There are 4 ways to turn a row about zero (a turn may also mirror it). The second row of each pair is the first, turned, with some noise. The first 36 pairs use one turn. New pairs use 2 turns, one after the other, and a turn may come again.
Some pairs, each with its turns in order after it:
[-30, 3, 14, -5, -4, -2, 1, -48]
[47, -9, 7, 12, 5, -8, 20, -22]	R

[38, -21, -17, 15, 14, -18, 26, -1]
[-31, 18, -8, -18, -18, -33, -4, -19]	R

[13, -5, -9, 10, 19, 17, 59, -8]
[33, -26, -1, 30, -6, -40, 23, 8]	P

[25, -4, -3, 22, 12, 11, 1, -7]
[-8, -22, 19, 1, 13, -17, -3, 1]	P

[-23, 17, 16, -6, 7, 15, -27, 14]
[3, -19, -22, 6, -6, -32, -2, -15]	T

[2, -12, 13, 21, 30, 22, -4, -3]
[-3, -6, -31, 22, 1, -21, 0, 10]	R

[-45, 19, 6, -3, 4, -4, 11, -42]
[-13, 3, 7, 6, -21, -35, -19, 45]	T

[30, -12, -20, -8, 17, 23, -37, -17]
[-38, 15, -18, 16, 36, 6, -22, -9]	U

[30, 4, 15, -2, -21, 19, 7, 6]
[0, 10, 25, 9, 20, 16, 19, -12]	U

[-14, 15, 30, 4, 22, 22, -3, -45]
[6, 14, 45, 14, 9, 14, 40, -17]	P

[11, -6, -23, 4, 31, -48, -19, 4]
[-19, 52, -2, 5, 21, -6, -15, -21]	R

[2, 11, -16, 14, 17, -21, 8, -1]
[-7, 6, -22, -15, -16, -15, 12, -1]	U

[-3, 21, 18, 10, 20, 5, -9, -19]
[8, 16, -2, 0, -20, -30, -10, -4]	T

[-2, -21, 34, 16, -2, -19, 33, -24]
[26, 24, -2, -3, -38, 34, 0, 2]	U

[-16, -9, -44, 38, 0, 23, -24, 27]
[10, 4, -10, -37, 45, -36, -28, 5]	U

[-13, -12, -4, -5, -17, -13, 1, -7]
[-11, -14, -4, 2, -4, 11, 2, 20]	T

[-34, -1, -18, 40, -1, -33, 14, 28]
[14, 26, 4, 8, -22, -15, -46, 36]	P

[17, -10, 24, 32, 23, 24, 21, 13]
[-15, -29, -41, 7, -13, -26, -18, 6]	R

[-20, 33, -47, 16, -33, 5, -42, 33]
[-39, 35, -23, 19, 3, 1, -60, -18]	P

[11, -2, -33, -28, 8, -9, -26, 8]
[-25, -24, 21, -11, -1, 3, 22, -24]	T

[-6, -9, -8, 20, -3, -9, 44, -10]
[41, 12, -22, -12, -12, 6, 15, -9]	U

[-17, 8, -41, 7, 2, -19, 8, 5]
[14, -5, -28, -7, -5, -41, 2, -4]	U

[-12, 5, 11, -34, 4, -13, 8, 14]
[13, 18, -30, -10, -3, 10, 16, 7]	P

[1, 33, 17, -7, -1, -30, -11, 38]
[-25, -9, 32, -13, -24, -26, 26, 15]	U

[13, -15, 13, 23, 2, -1, 7, -18]
[20, 22, 1, -10, -13, 10, 0, 13]	T

[-2, 29, -8, 33, 10, -1, 2, -3]
[11, 13, 21, 16, 20, -14, -22, -1]	P

[-18, 16, -50, 5, 29, -1, 4, 32]
[-49, 11, -5, 11, 31, 22, 27, -4]	R

[0, 16, -14, 3, -25, -26, -10, 20]
[2, 2, 17, -6, -9, -43, 8, -12]	U

[-17, 5, 4, 13, 19, -39, -4, -5]
[4, 14, -5, 10, 28, -2, -17, -32]	R

[24, -32, -16, -35, -9, 7, 6, 23]
[-17, -29, -43, -16, -9, -13, 8, 3]	P

[41, 13, -9, 3, 17, -26, 2, -14]
[21, -7, 12, -28, 27, -27, -8, -21]	P

[21, 24, 0, -21, -5, 3, 16, 22]
[-19, 2, -3, -12, -28, 29, -2, 0]	R

[9, -19, 20, 8, -10, 15, -7, -9]
[23, 3, -16, -21, -3, 5, 3, 2]	T

[30, 5, -1, 18, 2, -21, -2, -30]
[-6, 40, 12, -11, -22, 13, 13, 2]	T

[-16, -14, -1, -16, -21, 5, -27, 0]
[-7, -31, -14, -16, -6, -4, 16, 11]	T

[-63, -13, 10, -30, -18, -26, 16, 24]
[-5, -28, 55, 34, 16, 25, -13, -25]	R

New pairs. What belongs after each?
[-8, -25, 13, -31, 10, 15, -10, 4]
[-25, 1, 7, 11, 13, -1, -11, 33]	U P

[-35, 42, 24, -19, 7, -45, -17, -2]
[-35, -4, -17, -15, 38, 49, -13, -28]	R U

[-16, 3, -10, -28, -41, -27, 1, 36]
[-6, -24, 34, 1, 4, 46, -24, 22]	R U

[7, 9, -42, 11, -30, 3, 35, -21]
[-1, -20, 11, -39, -2, 12, 31, 41]	T U

[15, 21, 12, -25, -45, 16, -8, 24]
[-9, 9, -15, 16, 17, -19, 48, 25]	P R

[3, 2, -6, 12, -13, 11, -22, 0]
[-3, 16, 14, -14, 2, 5, 14, -8]	U P

[-5, 24, 11, 27, 1, 16, -14, -3]
[21, 10, -10, 7, -21, -24, -4, -10]	P T

[-16, 5, -16, -4, 34, -3, 7, 40]
[-11, 25, 25, 36, -21, -9, -3, 13]	R P

[40, -39, 6, -40, -6, -1, 20, -27]
[33, -13, -9, -10, 4, 55, -38, -10]	R P

[4, -6, -39, -21, -13, 12, 13, 3]
[-1, 1, -22, 10, 17, 0, -38, 19]	R T

[23, -17, -32, 10, 7, 0, -7, -9]
[28, 30, -16, -1, 1, -3, -5, -1]	R P

[-13, -20, -4, -34, 21, -12, -17, 1]
[22, -32, -4, 21, -7, -15, 22, -9]	P U

[6, -31, -14, 14, -13, 21, 33, 6]
[2, -9, -4, -2, 37, -39, 5, -14]	U P

[20, -5, 8, -3, -26, 8, -4, 30]
[-3, -10, -43, 4, 20, 9, -1, -1]	T U

[-34, -4, 18, 12, 13, -21, 7, 17]
[30, 1, 9, -7, -32, -8, 13, 2]	R T

[-51, -18, 7, 35, -29, -3, 33, -7]
[27, -6, 16, -28, -49, 35, -28, 4]	R T

[-8, -5, -2, -2, -31, 24, -41, 10]
[-10, 11, 23, -9, 20, 1, 22, 41]	R U

[33, 17, 9, 2, -13, 44, -17, 32]
[1, -46, -9, 17, 42, 8, 14, -16]	R T

[-23, 31, -50, -13, -22, 41, -21, -6]
[2, 44, 4, 36, 12, -57, -3, -18]	U R

[-1, 19, 14, -35, -31, 12, 3, -3]
[8, -9, -32, -2, 33, 14, -4, -21]	P U

[12, 14, -21, -13, 32, -19, 11, 46]
[-15, 39, 18, 45, -17, 10, -5, -12]	R P

[-33, 5, 20, -29, 6, -10, -43, -20]
[23, -35, -41, 1, -23, 9, 24, 19]	U T

[-24, 13, 6, -6, -18, -4, 9, -35]
[-8, 25, -27, -9, 1, 9, -25, 24]	T P

[21, 21, 13, 8, -23, 4, -4, -3]
[-21, 7, -18, -2, 15, 24, -22, 10]	P U

[15, -14, 21, 1, -2, -14, 22, 25]
[-11, -25, -14, -18, -20, 22, -13, -8]	U R

[-11, -22, 13, -28, 17, -12, 7, -29]
[1, 18, 14, -22, -19, 15, 3, -38]	R U

[-3, 5, -8, -47, 5, 15, -32, -21]
[-16, -30, -28, -38, -18, 16, -10, 3]	R R

[-71, -41, -8, -28, -13, -39, 13, 19]
[-23, -22, 23, 20, 40, -42, -13, 64]	T R

[21, 8, -3, -47, -4, -10, 3, 15]
[27, -1, 8, 42, 10, -2, 25, -4]	T R

[19, -14, -1, -15, 17, 17, -37, 32]
[0, 43, -19, 11, -33, -12, 15, 13]	P P

[5, -40, -10, 17, 23, 15, -26, -15]
[-7, -19, -31, 8, -17, 8, -36, 25]	P T

[-21, 5, 23, -12, 34, -27, -19, -1]
[12, 12, -44, -21, 22, -12, 12, 14]	R R

[-29, -16, 22, -14, -30, 18, -24, 8]
[38, 4, -23, -5, -2, 22, -3, -38]	R T

[-11, 7, -27, 4, -2, -17, -17, 21]
[11, -2, 5, 10, -3, -33, -21, -11]	R T

[-39, 1, 11, 7, -12, 29, 24, -3]
[-23, 2, -6, -31, 18, -26, -20, 21]	T P

[-5, 4, -14, 10, 25, 23, 22, -4]
[-30, 12, 2, 12, -15, -4, 27, 7]	U R

[3, -30, -17, -41, 40, -12, 16, -3]
[34, 8, 28, 27, -3, 28, -34, 0]	R P

[5, 8, -2, 14, 42, 3, 9, 12]
[24, 21, -7, -19, 17, -9, -12, 22]	P P

[8, 29, -13, -8, 5, 18, -44, 9]
[23, 7, -27, 16, -44, 5, 8, -8]	T U

[13, 11, 21, -17, -12, -14, 1, 32]
[19, -5, 3, 5, 9, 9, 2, 41]	R R

[-9, -7, -11, -47, 23, -4, 14, 25]
[-36, 5, 26, 30, 29, 12, 7, 13]	P T

[-15, -36, 4, -9, 27, -9, -26, -19]
[28, -27, 22, 24, -19, 1, 23, 2]	P U

[-8, 44, -23, 1, 21, -12, 26, 15]
[27, -10, -32, -8, -35, -19, -2, 4]	U P

[14, 30, 32, -1, -4, -22, -29, -6]
[-2, -15, -35, -3, -7, -14, -20, 38]	U T

[-1, 33, -21, 8, 9, -23, 11, -23]
[12, -22, 25, -31, -28, -5, 9, -5]	T U

[-6, -4, -12, -6, -10, -5, 1, 12]
[-7, -3, 7, 9, -9, -2, 6, 12]	T P

[-5, -15, 12, 12, 15, -2, 11, 38]
[-26, 20, 19, -2, -24, 6, -14, 13]	R P

